All groups share one centre, and each spreads out both ways along 12 directions, with some noise.
Known rows, each followed by its group:
[  7  10  -6  -7 -22 -36 -22  -2  24 -27 -31  -5 -14  11 -23  -8 -11  34] => (3)
[-36  -9  36   4  14  12 -23  30  -1  12  29 -19 -64   8   1   0  28   0] => (0)
[  6 -21  -3  18   4  21 -27 -18 -35   8  36 -13  11 -12  14 -14  -4  -2] => (3)
[ 12  15  -6  10   0   2  22 -21   1  -2 -40   1  11   0  -6   4  24  21] => (1)
[ -5  45  14 -10  51 -31  20  35 -49  -9  -2 -11  -6   2  22  92  54  24] => (1)
[ -4  -1  41   7  29   9 -27  38 -34   2  21  26  -4 -15 -58  13 -23  46] => (0)
[-45  35 -37 -50  15 -23   0   9  73 -37  18 -68 -19 -42  42  49  -9  25] => (2)
[-15  20   6 -29  -9  26  50  58 -16  10  27  -8 -44  23 -51 -38  33  -8] => (3)
[ 42 -14   6  45  24   7  -4  -4 -34 -29  -6   5 -27 -26 -30  -7   9 -13] => (1)
[ 42  33  -9  -3   5 -69 -13 -63 -11   2   1 -13 -32  41  65 -31 -11  24] => (0)
[ -4 -82 -32  -5 -28 -14 -61 -21  -2 -57 -13   9  28  -3  51  -7 -11 -59] => (3)
[-50 -17  26  22  22  33  33   1 -45 -14  14  -3 -14   1 -38   2 -29  23] => (0)
[ 16  23  15 -18  17  10   4 -32  27 -47   1  -4 -15  -6  16  -8  41  31] => (2)
[ 29  -1 -25  -1   3  29   5  -1 -43  -8  -5   7 -22   8 -57  42  12  -4] => (1)
[  9 -44 -19 -32   1   0 -17   3  -9 -20 -16   3 -38  18  -6  -4  17  40] => (3)
[  4 -17 -14   6 -22  17 -50 -17   0  14 -20   9 -11  11 -19  30   8  -7] => (2)
[-42  -8  14   1  -7  17  -4  -3  24 -40 -11 -21  -9  -7 -30  19  -2  39] => (0)
[ 24  42 -16  -3 -25 -14  10  36 -28   6  25 -40 -40  23 -65   5  13  12] => (3)
[ 28  12  -9  15 -11   3  60  50 -12   9  -6 -19  23 -10 -17   6  59 -26] => (1)
[ -7   1  15 -30  39 -14  20  70   1   5  86 -31 -18 -27  35 -10   4  -1] => (1)
[-24 -24  -3 -43 -10 -16 -16  27 -46  -9  45 -10  -2  39  -2   0 -15  38] => (1)
[-26  -5 -39 -34 -13  30  60   0   5 -18 -12 -11 -16   9   1 -25  24 -27] => (0)
[  2 -37 -38 -37  16  16  12 -12  16 -37  10 -25 -10  -9  15  58   7  22] => (3)
[  0  47 -35 -11   9  19   7 -25  26 -29 -34  -7  11 -43 -21  27   5   6] => (2)
[ 10   6  -7 -13  41  -1  -3  -8 -13   7  17  -9 -30 -15   3  13 -13  49] => (3)
[-22 -12  12  26 -23  47  -2  28 -39  16  23 -36   3   3  -1  -3  82 -25] => (2)
[ 12 -25   6 -27  27   9  -8   1  15   9  63   6  -9  -9  31 -15 -34   5] => (1)
[ 63  47 -57 -56 -15   7  44  26  12   4   0   0  23  -3 -17  12  53 -10] => (0)
[-32 -26  -1 -21  -9   3   7  34 -45   6   2   5  26  26  19  16  36  -3] => (2)
[  0 -14  24  15   4 -34  37  14 -12  -9   2   2  27  23  23  29  -8 -10] => (1)
[ 21   9  -6  -4  -6  11  -3   1 -15  -1  -3   5  -7  14 -29  19  18   3] => (3)
[ 23 -22 -44 -15 -40  -4 -68 -28  57 -53 -36  -8 -47 -16 -29 -34 -12 -20] => (2)
[-16  37 -20 -11 -24  -9  11 -14 -22  -1  -3  -2  36   7 -36 -14 -47  24] => (3)
[ 20  -3 -16 -15 -27  17  27  -4 -29  -1 -26  17   0  36 -40 -27  28  16] => (2)
[  5   1  -9   1  24  -6 -20   5 -30 -46   3  -5 -15 -27   6  12  17  -9] => (1)
[ 15   9 -22 -14  19  11  -5  -6  11   1  -4 -14 -34 -23  15  -4  32  11] => (0)
[  4  26  19   0  -2   0  -6 -15   4  13  -7  -7   1  19   0  12  36  46] => (0)
[-28 -44 -52 -52   0  12  -3  34 -40  18  10  10  11   5   5  19 -22 -17] => (2)
[ 28  27   7  -6  39   8  30  -5   2 -27   6   9 -29 -10 -29  31  -3  17] => (2)
[-71  10 -11 -73  11  54  71  -2   3  38 -47  33  -2  30   1 -44  32  71] => (0)
[-47 -23 -18  12  -6  11   8 -11 -24 -35  15 -31 -31  -4 -16  -9 -44 -27] => (0)
[-20  12   3 -26  36  24  27   8   1   5   1  20  19 -23  25  17  16   1] => (2)
[ 31  44 -12   3  10 -10  50  -5 -45   8   5 -14 -15  16 -14 -25  21  18] => (0)
[ 20   8 -11 -25  19   6  40   9 -29  21   4   0  16  19   2  44  27  37] => (1)
[ -4   2 -47 -44  30  12 -16  -3 -19 -44  46 -28 -28 -39   2   2 -20  15] => (1)
[-19 -19 -18 -45  20   2 -58  -7 -32 -37  10   7 -26 -11  16 -35  -6  39] => (1)
[-32  12  41  13   8  -6  -5 -54  56  -6   9 -28 -46  14   6 -26 -36  77] => (1)
[-16  -3  34 -15   5  26  -8 -37  44  30   2  14  25  11  29 -12   6  64] => (3)
[-15  32 -23  -5  -5  -8  -2  -1 -43   8 -11  -6   0   0   2 -29   7  -7] => (3)
[ 38  41  -2 -26  -6   8  89  -4  -5 -18  -1   5   2  35 -40 -21  29  31] => (2)
[-14 -14 -42 -46 -12  44   4   2 -30  25   2  14  24  19 -21  49   2   1] => (0)
[ 17  35  -5  -2 -11  22  29 -14   4  24  29   2  39  -2  -6 -10 -12 -15] => (2)
[  19   -7    0    7   31   25  -30   -1   42  -19   -1  -17 -105  -28
  -37   34   15    8] => (2)
[-19   1 -24  14 -26 -26 -22 -34 -11 -51 -12 -29  35 -12 -13  -6 -50  24] => (3)
[  8  15  -2 -47   3  24  21   9 -15  49  24  26   2  47  16  28  35 -11] => (3)
[ -4 -20  -1 -22   5  28  25  22   1 -34  -6  11 -12  -1 -33   9  25   8] => (0)

New rows, each followed by its group:
[ 35 -30 -47 -53  21  39  -2 -10   4  10   7  -2 -28   6  39  74  68 -12] => (0)
[  9  -6   2  21 -65 -28  14  14 -14   4  18 -19  65  45 -12  19  -9 -37] => (1)
[ -9 -75  12  33  -7  58 -11  -3 -68 -23  68  -8  22  -6 -45 -30 -37  -3] => (3)
[ 11  -9 -12 -28  -3  23 -33 -13  14  10   5  34   3  -4   5 -14  -7 -20] => (1)
[-62 -25 -49 -20  -6  55 -24  29 -52  27  23 -67  -7 -24  14   9  58  20] => (2)
[-27  -6  25 -41  34 -15 -28  15  -3  -9  21   3 -15   5  62  -3  37  37] => (1)
[ 25  -9 -27   0  15  -6 -26 -36  68 -24  10 -57  -5 -48  21  41 -14  62] => (3)
[-24 -18  48 -15  34 -42  -5  35 -12  21  56  18  -9  24  31   2 -63  18] => (1)
[ -6   2  -2 -28   1   6   9   8 -25   0 -10  41   3  20 -25 -13 -16  -2] => (3)
[-36  35 -14 -42   3 -20   8 -10  30  13 -13  -8   5   0  56 -23   8  13] => (3)
[ 48  -4  16   0 -21 -29  -5 -12  17 -58 -18  17 -35  36 -36 -13   4   1] => (2)
[ -6  52   6  -8  32  24  27  -1  41  20 -65  21 -31 -29  -6   1  56  16] => (1)
[  1 -33  26  -7   0   4 -53 -11  40 -15 -31  34 -33  16  20  19  33 -16] => (2)
[ -3  82 -21 -36  13 -23  29  13  26  16 -24  31   9 -13   9   1 -12 -43] => (3)
[ 33 -19   2 -16  14  42   3  25 -18  14   1  38 -34   0 -30 -13  41 -21] => (3)
[-39  23  32 -25  26  55  53  13  -9  24   7  21 -11  20  19   4  72  -9] => (3)
[-13  24  -1 -11  -5 -16 -10 -20 -38   4 -17  17  12  26 -15  -8 -25  39] => (3)
[ 11 -28  -9 -22 -27  23 -12  -2  30  -2 -12  27  18   6 -12 -23   5  -8] => (3)
[ 59 -63   8  11 -35  26 -51   1  11  27  85   5  33  10 -17   2 -39 -36] => (3)
[-20  38  21  10 -33 -41 -27 -22  33  -9 -25  -7  25  13   8 -20 -13  19] => (3)
[ 12  45  14 -23  42 -26   5  10  23  -1 -46  44 -45  -3  21  24  34 -14] => (3)
[  9   5  -7 -39  16 -28  22  10   1 -32  36   0   5  12  14  25 -29   8] => (2)
[  3 -68  11 -36  23  35 -15   4 -39  19  36  60   4  29  29  -7  -8 -28] => (3)
[-32  18  10  -8 -38   1  10  -9  12 -11  -1  -3  38  29   5   8  10 -19] => (3)
[-57  22  13 -13  14  21  -8   9 -17  72  29 -19 -39  20  19  -4  10  25] => (0)
[ -4  25 -27 -10 -35 -17  31  33  -9 -15  10 -34  47   3  -4  31  20 -30] => (1)
[-29  -3  -8 -42  -2 -15  17  19 -10 -36 -20   2  22  11  25   8  31  13] => (2)
[ 23   9  18 -40  23  29  19   7   9  35   0  37 -25  34 -20  31  33  42] => (3)
[  5 -18  -8 -37  21  -4  -3  15  -7  -4  39  15  14  -1  38  13 -11 -15] => (1)
[ 10 -38   2  -2   1  34 -10   6 -28  -5   5  14 -14  10   2   0  47 -31] => (3)
[ -3   1 -20  -9  -7  27  45  12  19 -20 -39   6 -17  -5 -24   5  34 -32] => (1)
[ -7 -15  21  43 -52 -53  39   9 -15 -18  23 -47  48  45  -9   4 -34   6] => (1)
[ 49  52 -13 -33 -29 -66 -32  14  71   1 -63  23 -30  19 -21   2  11   9] => (3)
[ 31 -28 -24 -41  19  28  21  -9 -22  -3  38   9   6  24  16  74  18  -9] => (1)
[-45  74  14 -27  11  31  47 -13 -22  50 -27   1  -3  32   9 -12  71  58] => (3)
[ 14  13  -6 -41 -18  -1  27 -16  12  17  11   4  13  53  -2  43   2  24] => (2)
[ -7 -34  12  20 -30 -26 -28  -2 -29 -39  25 -19   3  22 -14 -26 -28   4] => (1)
[ -1  16 -16 -33 -44  10 -11 -28  35 -10 -40  -5  47  29  -7  37  45  45] => (0)
[ -8 -23  10 -26 -19  44  20  16   1   8  24  14   8  27 -25 -14  12   3] => (3)
[-19   6  54  46  21   7 -15  14 -42   7  32 -15 -25   0 -34  16  -8  29] => (0)
[ -5 -29   7  12 -21  26 -85   4 -31  29  23  -9 -11  28 -12  71  34 -17] => (0)
[-46  44  27 -27  -4  -3  39  14  16  20  30  -5  10  27  19  -6  -1  -1] => (3)
[ 43  22 -21 -18  -3  14   2   9  26  10  -5   4 -13 -15 -44   3   0  15] => (3)
[ -4  10  24   4 -25 -18  74  30  23  45  51 -39  22  46 -14  23 -26  20] => (1)
[-25 -36  35 -18  35   9  27  40 -86  29  40  47  47  33  42  22  14 -11] => (2)
[-25  -4 -13  -9   8  71  22 -43 -20  41  48 -18  58  -9  39  11  12  20] => (3)
[  2  43   8  27  24   7 -15 -49  -7  11 -20  -5  16 -27   4   9  -1  52] => (3)
[  5 -80  16 -47   7  37   9  14  -3 -17  31  20 -30  45 -25  27   3  50] => (3)
[ 66   1 -50  -8 -18  -8 -32  -2  30   4  11 -27  -9 -24 -33  12 -16  17] => (3)
[-49  -3  35  17   2 -17   7 -32  40 -49 -21 -36 -48  10  15 -31   1  53] => (1)
[ 38 -39  26  45   2 -18 -68 -24   8 -60   5 -15 -39  -6  16  26  25 -22] => (0)
[-11 -36  28 -23 -38 -39 -25  23  28 -20  33 -50 -52  73  19  25  41  38] => (3)
[ 42 -16 -16  -5  -1  36  23  10 -11  19   8  25  -2   5 -32  16  10 -32] => (1)
[ 21  -7  -2  -3  -5  -9  -2  -7   6 -41   8   3  16  -3 -14  19 -19  -5] => (0)
[-34 -28  45 -16 -15  -8  -4   6   4  -5  47 -25 -16  66  37  36  30  20] => (3)
[ 31 -29  13 -16  -1  28  15   2  -8  55  16  53  -9  51 -18   4 -12 -19] => (2)
[ 37   5   4  -2  17  20  16   8  30  23  32   2   5 -29  22 -10  18 -16] => (1)
[-20   0   9 -21  16  37  38  21  35 -13 -30  31  11 -37 -17 -57  19  16] => (0)
[ -6   3   8 -10  32  41 -12  -8 -25  56   5   7 -14   3  15  30  41  40] => (0)
